The first 8 rows are patterns. Each new row is the sum of 2 different patterns, raised or lowered, with some noise. Before adding, each is slid sideways (what falls off one end comes back at the other) and multiplied by a number that may be negative. Names go in the order of the patterns.
Some rows, each with the names of its patterns after it:
.13 .01 .13 .00 .06 -.06 .01 -.01 -.09 .11 -.28 .29 .03 -.13 -.05 -.03 .04 -.13 .09 .01 -.06 -.07 .00 -.05 .12 .25 .09 .26 -.03 .14 -> k204
.11 -.10 -.26 .04 -.01 .14 -.07 -.15 -.06 .03 -.16 -.04 -.05 .00 .03 .03 .05 .18 .01 .00 -.11 -.29 .08 .19 .10 .02 .00 .23 .18 .03 -> k84
.06 .08 -.23 -.02 -.08 .03 .03 -.06 .03 .00 .07 .02 .04 .05 .10 .00 -.02 .00 -.03 -.08 -.07 -.29 .04 -.13 .02 .08 -.01 .05 .02 .06 -> k287
-.09 .01 -.12 .04 -.04 .00 -.01 .08 -.09 .12 .15 .23 -.10 .03 .09 -.19 -.09 .01 .08 .03 -.03 -.05 .24 .12 -.04 .02 .20 .18 .00 .00 -> k161
.07 .03 .13 -.24 -.20 -.08 -.04 .07 -.03 .01 .05 .00 .02 .03 .02 -.06 .29 .00 -.06 -.01 -.07 .07 .18 -.17 -.06 -.12 -.01 .02 .02 .07 -> k319
.06 -.09 -.06 .01 -.15 .13 -.03 .00 -.01 -.01 .00 .02 -.01 -.05 -.01 -.02 -.04 -.09 .07 -.03 -.06 -.01 -.18 -.10 .01 -.02 .07 -.05 .02 .25 -> k561
.05 .06 -.06 .03 -.11 .02 -.04 .15 .04 .09 .28 -.01 -.10 -.04 .00 .00 .01 .01 .08 .02 .04 .06 .14 .00 .14 -.01 -.01 .26 -.03 -.29 -> k702
-.11 .03 -.10 .07 .05 .03 .21 .06 .08 .27 -.13 .10 -.16 -.03 .04 -.01 -.03 -.08 -.19 .06 -.02 -.16 -.01 -.01 .04 .07 -.08 -.06 .29 -.04 -> k343

New rows, each followed by the names of its patterns:
.26 .06 .08 .17 -.01 .24 .30 .06 .49 .05 .41 .28 .18 .30 .20 .30 .29 .14 .15 .23 .28 -.04 .33 .14 .21 .21 -.06 .21 .20 .23 -> k204 k343
.05 .08 -.10 .11 -.12 -.16 .03 -.17 .11 -.04 -.02 .09 .02 -.08 .02 .08 .07 .09 .09 .00 .30 -.15 .02 .16 .10 .15 .04 .18 -.05 .04 -> k204 k287
.00 .06 -.05 -.09 -.01 -.04 .01 -.13 -.29 .12 -.21 .23 .00 -.03 .01 .00 .10 .19 -.03 -.01 .14 -.02 .00 -.12 -.02 .05 -.01 -.26 -.11 .03 -> k561 k343
-.15 -.07 -.36 -.17 .13 -.17 -.21 -.17 -.26 -.13 -.23 -.29 -.31 -.24 -.17 -.20 -.27 -.27 -.26 -.20 -.18 -.36 -.33 -.26 -.25 -.14 -.02 -.31 -.16 -.41 -> k84 k702
-.04 .01 .22 .02 -.12 -.12 .18 -.11 .17 -.05 -.06 .03 -.03 .01 -.04 -.02 -.12 -.03 -.07 -.07 -.08 .05 -.02 .01 .00 .02 -.14 .09 -.05 .01 -> k287 k561
-.11 .12 -.07 -.08 -.18 -.07 -.10 -.10 -.35 -.03 .00 -.13 -.14 -.36 -.21 -.31 -.29 -.28 -.31 -.36 -.12 -.22 .01 -.05 -.15 -.12 -.02 -.09 .27 -.40 -> k204 k343
.10 -.05 .11 .05 .11 .03 .09 .03 -.04 .24 .08 -.14 -.12 -.19 .17 .16 -.23 .12 -.04 -.01 -.07 .01 .10 .14 -.16 .06 -.19 -.19 -.26 -.17 -> k161 k319
.00 .04 -.02 .10 -.13 -.19 .14 .09 .03 .04 -.13 -.18 -.16 -.27 -.01 -.18 .10 .12 -.08 .03 -.09 .06 -.05 -.07 .04 -.12 .17 -.25 .02 -.15 -> k204 k319
-.03 -.11 -.10 -.05 -.03 .14 .11 .15 -.42 -.13 .05 .01 -.14 -.21 .07 -.18 .05 .24 .01 -.01 -.08 -.09 -.14 -.04 -.26 .12 -.11 -.11 -.03 -.15 -> k204 k84
-.20 -.04 -.19 -.05 -.30 -.09 .05 .10 -.45 -.09 -.03 -.37 -.20 -.18 -.13 -.15 -.33 -.25 -.01 -.22 -.12 -.23 .13 .04 -.21 -.17 -.22 -.14 -.14 -.15 -> k161 k343
.06 .00 .21 .34 .04 .00 -.17 .20 .04 -.01 .31 .20 .06 .01 .15 -.08 .16 -.05 .03 .19 .02 -.21 .10 .13 .17 .18 .07 .18 .03 .06 -> k161 k319
-.21 -.20 .07 -.02 -.15 -.14 .12 -.23 -.36 -.22 -.29 -.11 -.31 -.17 -.12 -.14 -.17 -.03 -.25 -.10 .21 .04 -.32 -.17 -.16 -.27 -.09 -.34 -.16 -.21 -> k161 k319
-.03 .03 -.05 -.08 -.05 .21 .03 -.09 -.03 -.12 -.01 .03 -.03 -.04 -.07 .05 .19 -.19 .08 -.24 -.03 -.02 -.05 -.08 -.11 -.24 .02 -.06 -.17 -.06 -> k561 k343
-.02 .06 .11 .01 .10 .09 .13 .05 .11 .11 .10 .02 .10 .04 .01 .00 -.11 -.23 .10 -.04 .15 .08 .05 .28 .11 .06 .10 .13 -.21 .16 -> k287 k561
.22 -.02 .40 .44 .24 .19 .05 .14 .21 .13 -.08 .14 .19 .12 .28 -.19 .11 .19 .01 .14 .04 -.23 .40 .12 .35 .18 .09 .12 .10 .13 -> k319 k343
-.18 -.02 -.13 .13 .08 .17 -.07 .00 .10 -.14 -.09 -.09 .30 .01 -.08 -.09 .08 .13 .11 -.11 .12 .02 -.03 .02 -.07 .10 -.05 .03 .08 -.24 -> k161 k319
.06 -.10 -.26 .05 -.32 -.13 -.33 .04 -.06 -.18 .23 .04 .06 -.06 -.01 .14 -.04 .01 -.36 .03 .09 -.14 -.15 .00 .10 .03 -.02 .18 .02 .04 -> k204 k161
.03 -.23 -.08 -.14 -.22 -.05 .07 .03 .04 -.04 -.09 -.02 -.16 -.12 -.14 -.28 -.14 -.13 -.15 .00 -.05 -.24 -.01 .24 -.05 -.07 -.14 -.08 .01 -.05 -> k287 k702
.11 .16 .24 .11 .23 .01 .08 .12 .04 .09 -.12 .07 -.12 .02 .04 -.30 .17 .08 .19 .04 -.01 -.06 .12 .07 -.03 -.05 .04 -.09 -.30 .01 -> k204 k702
-.10 -.34 .06 -.27 -.18 -.18 .06 -.02 -.11 .20 .13 .01 -.28 -.08 -.07 .02 -.25 -.19 .03 -.06 -.17 -.18 -.02 -.01 .14 -.05 .04 -.06 -.02 -.13 -> k287 k161
.14 .24 .10 .40 .02 .11 .28 -.05 -.20 .02 .09 -.07 .03 -.16 .24 .01 .25 .05 .08 .37 -.03 -.06 -.08 .05 -.01 .02 -.03 .11 .09 .10 -> k287 k702
.02 -.08 .19 -.01 .10 -.19 .03 .04 -.01 -.06 -.16 -.23 -.02 -.20 -.17 -.03 .01 .17 -.05 -.25 -.15 .20 -.06 -.29 -.14 -.14 -.05 .11 .18 .08 -> k84 k343
-.19 -.01 .06 -.21 -.11 .14 .00 -.04 -.19 -.37 .26 .24 -.02 -.01 .13 .35 .10 .00 -.03 -.16 -.39 .02 -.11 .08 -.12 -.11 -.24 .08 -.05 .14 -> k84 k161
-.10 .12 -.24 -.03 -.13 -.13 -.06 -.19 -.20 -.24 -.16 -.18 -.21 .00 -.32 .40 -.19 -.17 -.21 -.27 -.10 -.29 -.09 -.21 -.27 -.31 .08 -.20 .03 .02 -> k204 k287
-.15 .14 -.16 .09 .07 -.11 .07 -.06 .02 -.06 -.04 -.04 -.07 -.01 -.30 .17 -.05 -.25 -.16 -.28 -.01 -.26 .02 .01 -.12 -.11 -.04 -.04 .11 .19 -> k204 k287
.16 -.07 -.06 .07 -.09 .05 .00 .03 .22 .23 .22 -.02 .32 -.21 .05 .17 .11 .11 .02 .16 .01 -.12 .11 .18 .10 .20 -.10 -.31 .10 -.13 -> k204 k319
-.17 -.08 -.05 .01 -.26 -.06 -.20 -.11 -.08 -.12 -.20 -.01 .01 .03 -.02 -.10 -.08 -.15 -.10 -.10 -.20 .12 .03 -.07 -.12 -.38 -.06 -.20 -.13 -.02 -> k287 k319
-.16 -.07 -.23 .12 -.05 .02 -.02 -.20 -.14 -.07 -.07 -.06 -.12 -.15 -.04 -.02 -.25 -.03 .07 -.19 -.07 .23 -.19 -.13 -.10 -.06 .00 -.07 -.02 -.16 -> k161 k702
-.19 -.28 -.24 -.08 -.28 -.38 -.32 -.43 -.15 -.23 -.54 -.50 -.30 -.35 -.32 -.14 -.14 -.23 -.33 -.23 -.44 -.42 -.56 -.43 -.20 -.32 -.46 -.41 -.28 -.28 -> k161 k319
.00 .04 -.08 -.05 .09 -.01 .11 .03 .05 .10 .09 .05 .04 -.22 -.12 .07 .32 .16 .07 .07 .27 .29 .24 .14 .02 -.08 .10 .04 .14 -.04 -> k84 k343
-.21 .27 -.28 .10 .41 .08 .10 -.12 .19 .13 .08 .11 .25 .09 .15 -.03 -.19 -.04 -.23 -.11 -.08 -.04 .15 .16 -.03 -.14 .01 .02 .09 -.04 -> k204 k84
-.06 .04 .10 -.22 .00 .06 -.08 .10 .31 -.03 .15 .23 .20 .44 .06 .17 .32 .13 .24 .12 .09 .00 .06 -.10 -.02 .18 -.12 .60 .03 -.19 -> k204 k84
-.03 -.06 -.34 .15 .18 -.18 -.15 -.06 -.04 .10 -.22 -.08 -.26 -.12 -.14 -.32 -.04 .03 -.02 .02 -.20 -.23 -.15 -.12 -.04 -.13 -.12 -.19 -.06 -.18 -> k319 k702
-.30 .16 -.03 .00 -.01 .01 .20 -.13 -.02 -.05 -.02 -.08 -.02 -.04 .13 .16 .07 .20 .02 .03 .16 -.02 .09 .15 -.02 -.25 .03 .01 -.13 .03 -> k204 k702
-.42 -.08 .03 -.26 -.26 -.25 -.28 -.05 -.18 -.09 -.31 -.16 .03 -.31 -.22 -.17 -.11 -.29 -.05 -.21 -.20 -.23 -.16 -.19 -.15 -.27 -.18 -.27 -.16 -.18 -> k561 k702
-.06 -.09 -.08 .05 -.17 -.16 -.01 -.06 -.14 -.11 -.19 -.34 -.18 -.31 .00 -.15 .05 -.13 -.10 -.09 -.18 -.01 -.13 -.10 -.02 -.23 .11 -.17 -.10 .07 -> k204 k287
-.07 -.08 .11 -.24 .00 .12 .06 .07 -.02 .19 -.23 -.15 -.02 .06 .05 .03 -.09 -.16 -.05 -.20 .04 -.12 -.11 .19 -.09 -.04 -.05 -.02 .04 .11 -> k204 k319
-.14 -.13 -.08 -.18 -.16 -.10 -.16 -.11 -.03 -.19 -.01 -.22 -.25 -.27 .06 -.28 -.20 .02 .00 -.04 -.20 -.14 -.06 .02 -.34 -.17 .00 -.09 -.29 -.29 -> k287 k161
-.27 -.07 .19 .12 .21 .07 .27 .02 .11 .14 .17 .05 .23 -.04 -.18 -.11 .02 .11 -.06 .17 .15 -.04 .07 .06 .20 .13 -.08 .07 .04 .29 -> k204 k161
-.19 -.05 -.06 .00 -.25 .16 -.03 -.18 -.20 -.13 .02 -.07 -.15 -.18 .07 -.03 -.17 -.19 .05 .05 -.09 -.03 -.10 -.03 .15 -.07 .01 -.11 -.16 .01 -> k287 k161
-.17 -.27 -.17 -.16 -.23 -.26 -.22 .09 .05 -.09 -.20 -.27 -.18 -.31 -.29 -.20 -.14 -.02 -.26 -.23 -.56 -.21 -.14 -.34 -.22 -.28 -.46 .04 .03 -.09 -> k84 k319
-.03 .24 -.10 -.18 .02 -.03 .09 -.01 .08 -.14 .17 -.14 -.20 -.04 .03 .00 -.06 -.05 -.08 -.14 -.18 .14 -.08 -.01 -.21 -.12 -.13 -.07 -.04 -.33 -> k287 k702
-.07 -.29 -.21 -.40 .04 -.09 -.09 -.13 -.15 -.12 -.21 -.20 -.14 -.22 .07 -.03 -.09 -.13 -.28 -.19 -.41 -.17 -.25 -.18 -.14 -.17 -.06 -.41 -.12 -.04 -> k287 k319
.34 .20 .40 .07 -.01 .38 .37 .29 .18 .18 .30 .29 -.09 .27 .32 .17 .21 .22 .08 .22 .07 -.06 .21 .27 .31 .10 .44 .22 .33 .24 -> k702 k343
.22 .28 .54 .37 .50 .35 .42 .42 .46 .31 .34 .19 .17 .31 .22 .13 .29 -.11 .51 .27 .01 .19 .19 .31 .17 .27 .26 .43 .15 .13 -> k204 k343
-.44 -.03 -.29 .09 -.03 -.11 .07 -.07 .08 .05 .13 -.18 .01 .03 -.04 .28 -.25 .04 .13 .14 .08 .05 .17 .05 .01 .07 .06 -.01 .00 -.12 -> k204 k287
-.07 -.03 -.07 .17 .07 .12 -.07 .06 .01 -.07 .14 -.10 -.22 -.01 .00 -.08 -.01 -.07 -.01 -.02 .16 .10 .30 .13 .07 -.09 -.10 .01 -.06 -.02 -> k287 k702
.11 .09 .10 -.06 .18 .06 .06 -.07 .10 .10 .15 .25 -.01 -.05 .01 .02 -.01 .00 -.03 -.03 .00 .00 .18 .05 .04 .02 .12 .20 .33 .13 -> k84 k561
.22 -.20 -.07 .04 -.21 -.14 -.02 -.12 -.19 -.16 -.29 .14 -.05 -.20 -.06 .00 .08 -.13 -.05 -.14 -.07 -.10 -.09 .11 -.26 -.13 .07 -.12 .07 .02 -> k204 k161
-.02 -.01 .02 .03 .05 -.04 .02 .08 .03 .23 .08 .08 .01 -.13 .19 -.04 -.43 -.04 .08 .01 -.02 .00 -.11 .00 .10 .02 .05 .18 -.03 -.06 -> k561 k702
-.09 .06 -.06 -.09 -.10 -.02 -.08 .10 -.15 -.07 -.06 -.09 -.16 -.11 -.11 -.14 -.01 -.14 -.08 .00 -.06 -.01 -.05 -.12 -.05 -.32 -.12 -.20 -.48 .04 -> k702 k343
.03 .04 -.04 -.02 .08 .04 -.22 .06 .10 -.06 .17 -.05 -.07 -.02 -.29 -.11 -.02 -.22 .18 -.13 .21 .20 .02 -.04 .03 .06 .11 .07 .01 .15 -> k561 k343
-.09 -.05 .01 -.08 -.06 -.04 .18 .10 .01 .08 .35 .10 .09 -.03 -.15 -.03 -.17 -.01 -.08 -.09 -.06 .22 -.09 .11 .08 .13 -.06 -.05 .06 -.25 -> k287 k161
-.14 -.17 .09 .00 .06 .21 -.01 .03 -.10 -.10 .02 -.20 .22 .15 .05 .00 -.12 -.04 -.04 -.04 .01 -.04 .02 .03 .30 -.28 .11 .05 -.07 .05 -> k287 k319
.15 .00 .26 .26 .23 .29 .12 .26 .29 .07 .32 .22 .32 -.01 .17 .18 -.08 .18 -.10 .41 .17 -.03 .03 .28 .26 -.03 .23 .25 .22 .05 -> k204 k161
.03 -.07 -.05 -.08 .23 .07 -.12 -.05 .42 .20 .05 -.04 -.14 .05 -.16 .03 -.10 -.02 -.09 .06 -.17 .11 .16 .20 -.10 .07 .16 .05 -.10 .11 -> k287 k161
-.18 -.10 -.18 -.24 -.19 -.17 -.22 -.15 -.34 -.10 .13 -.17 -.29 -.31 -.25 -.27 -.15 -.25 -.40 -.20 -.33 -.42 -.19 -.02 -.14 -.14 -.09 -.26 .06 -.44 -> k204 k702
-.28 -.41 -.02 -.28 -.02 -.12 -.14 -.16 -.14 -.08 .07 -.22 -.19 -.02 -.15 -.19 -.26 -.42 -.12 -.25 -.44 -.07 -.07 -.18 -.07 -.21 -.14 -.16 -.52 -.22 -> k287 k343
-.32 -.21 -.03 .18 -.36 -.21 -.32 -.33 -.18 -.21 -.20 -.10 -.25 -.25 -.06 -.23 -.32 -.28 -.24 -.08 -.25 -.15 -.09 -.30 -.51 -.30 -.30 -.25 -.45 -.34 -> k84 k161
-.26 .02 -.15 .02 -.10 -.11 -.09 -.08 -.14 .11 -.14 -.11 .04 -.25 -.16 -.06 -.14 .06 -.07 -.23 .15 .06 -.17 -.06 -.10 -.23 .04 -.25 -.12 -.16 -> k561 k343
.03 -.04 -.16 .03 -.04 -.07 -.08 -.09 -.17 .08 .17 -.01 .08 -.02 .03 .00 -.05 -.13 -.17 .00 -.13 -.01 -.10 -.13 .32 -.26 .12 -.05 -.16 -.23 -> k204 k561
-.13 -.15 -.07 .00 -.32 -.02 .33 -.18 .15 -.24 -.10 .22 -.02 .05 -.21 .03 -.19 -.31 .05 .12 -.04 .01 -.15 -.24 -.11 -.34 -.02 -.18 -.20 -.16 -> k204 k702
.27 .50 .26 .36 .09 .23 .35 .26 -.03 .21 .32 .10 .30 .07 .03 .25 -.29 .32 .11 -.19 .28 .07 .36 .09 .21 .17 .16 .16 .32 .07 -> k204 k343
-.03 -.09 -.19 -.17 -.07 .13 .23 .00 -.21 -.06 .22 .05 -.27 -.19 -.02 -.26 .24 .22 -.07 -.03 -.14 .09 .15 .05 -.04 .12 .06 -.02 -.04 .07 -> k84 k561
.19 -.10 .20 .17 -.11 .09 -.12 -.02 .07 .02 -.09 -.03 -.18 -.01 -.06 -.03 -.01 -.07 .02 -.13 -.15 -.01 .21 .04 -.12 .02 .14 .11 -.05 -.04 -> k561 k343
.07 .11 -.06 -.04 .31 -.06 .29 .28 .00 .10 -.10 .09 .12 .06 .01 .44 .13 .18 .04 .00 .13 -.01 -.09 .03 .05 .16 .32 -.06 -.09 -.01 -> k84 k287
.41 .29 .04 .09 -.09 .24 .37 -.04 .04 .14 .10 .15 .12 .11 .13 .08 .06 -.11 -.07 .10 .29 .08 -.09 .00 .14 .08 -.06 -.04 .06 -.01 -> k84 k319
.34 -.04 -.18 -.07 .04 .08 -.35 -.24 .06 -.08 -.04 .09 -.01 .05 .01 .08 .26 .04 .00 .18 .09 -.01 .11 -.06 -.10 -.21 -.05 -.01 -.01 .27 -> k84 k161
-.09 .38 .13 .23 .25 .22 .30 .40 .24 .26 .39 .27 .33 .17 .19 .30 .22 -.09 .17 .03 .23 .17 .18 .26 .20 .12 .20 .21 .08 .36 -> k287 k343
-.01 .00 .13 .04 .07 .11 .20 .18 .37 .13 .37 .11 .05 .04 -.09 .15 .17 .14 .08 .32 .30 .32 .11 .14 .12 -.07 .12 .08 .19 .03 -> k84 k287
-.12 .17 .07 .14 .03 -.08 -.01 -.06 -.04 .11 -.05 -.03 .02 -.03 .09 .21 .06 .12 -.03 .09 .07 -.04 .16 .02 .03 -.07 -.12 -.05 -.06 .05 -> k204 k561
.11 .01 .22 -.08 .11 .23 .27 .47 .08 .11 .12 .21 .29 -.07 .29 -.07 .08 .41 .46 .21 .21 .18 .23 .31 .34 .24 .38 .29 .13 .01 -> k204 k84
.06 .14 -.18 -.22 -.13 -.07 .01 -.08 -.05 -.15 .00 -.08 .03 .06 -.07 .32 .02 -.03 .03 -.03 -.09 .15 -.24 -.06 -.11 -.05 .05 .01 .11 .07 -> k287 k319
-.11 -.11 .06 .02 -.14 -.01 .09 .12 -.06 .02 -.17 -.13 -.24 -.07 -.20 -.15 -.34 .05 -.27 .07 .15 .13 -.15 -.05 .04 -.22 -.13 -.30 -.02 -.16 -> k287 k161
.01 .09 -.13 .04 -.05 -.09 .05 -.14 -.12 -.08 -.30 .07 -.13 -.14 -.07 .00 -.02 -.04 .10 -.05 -.08 -.04 .03 .01 -.07 -.08 -.10 .02 -.02 -.21 -> k561 k343
-.01 -.04 -.11 .20 -.12 -.20 -.02 .04 -.04 -.19 -.08 -.06 -.05 .11 .06 .05 -.02 -.06 -.18 -.04 -.22 .06 -.19 -.21 -.17 -.02 .01 -.11 .19 .07 -> k204 k161
-.04 -.26 -.37 -.30 -.27 -.08 -.38 -.22 -.38 -.63 -.24 -.15 -.22 -.15 -.02 .00 .08 -.28 -.05 -.23 -.51 -.15 -.30 -.09 -.44 -.44 -.35 -.36 -.33 -.59 -> k204 k84
.09 -.01 .09 -.08 -.08 -.27 .03 .15 .00 .07 -.01 -.03 .02 -.13 .01 -.09 .04 .11 -.08 .09 -.02 .07 .17 -.08 .04 .06 -.05 .04 .15 .11 -> k319 k343
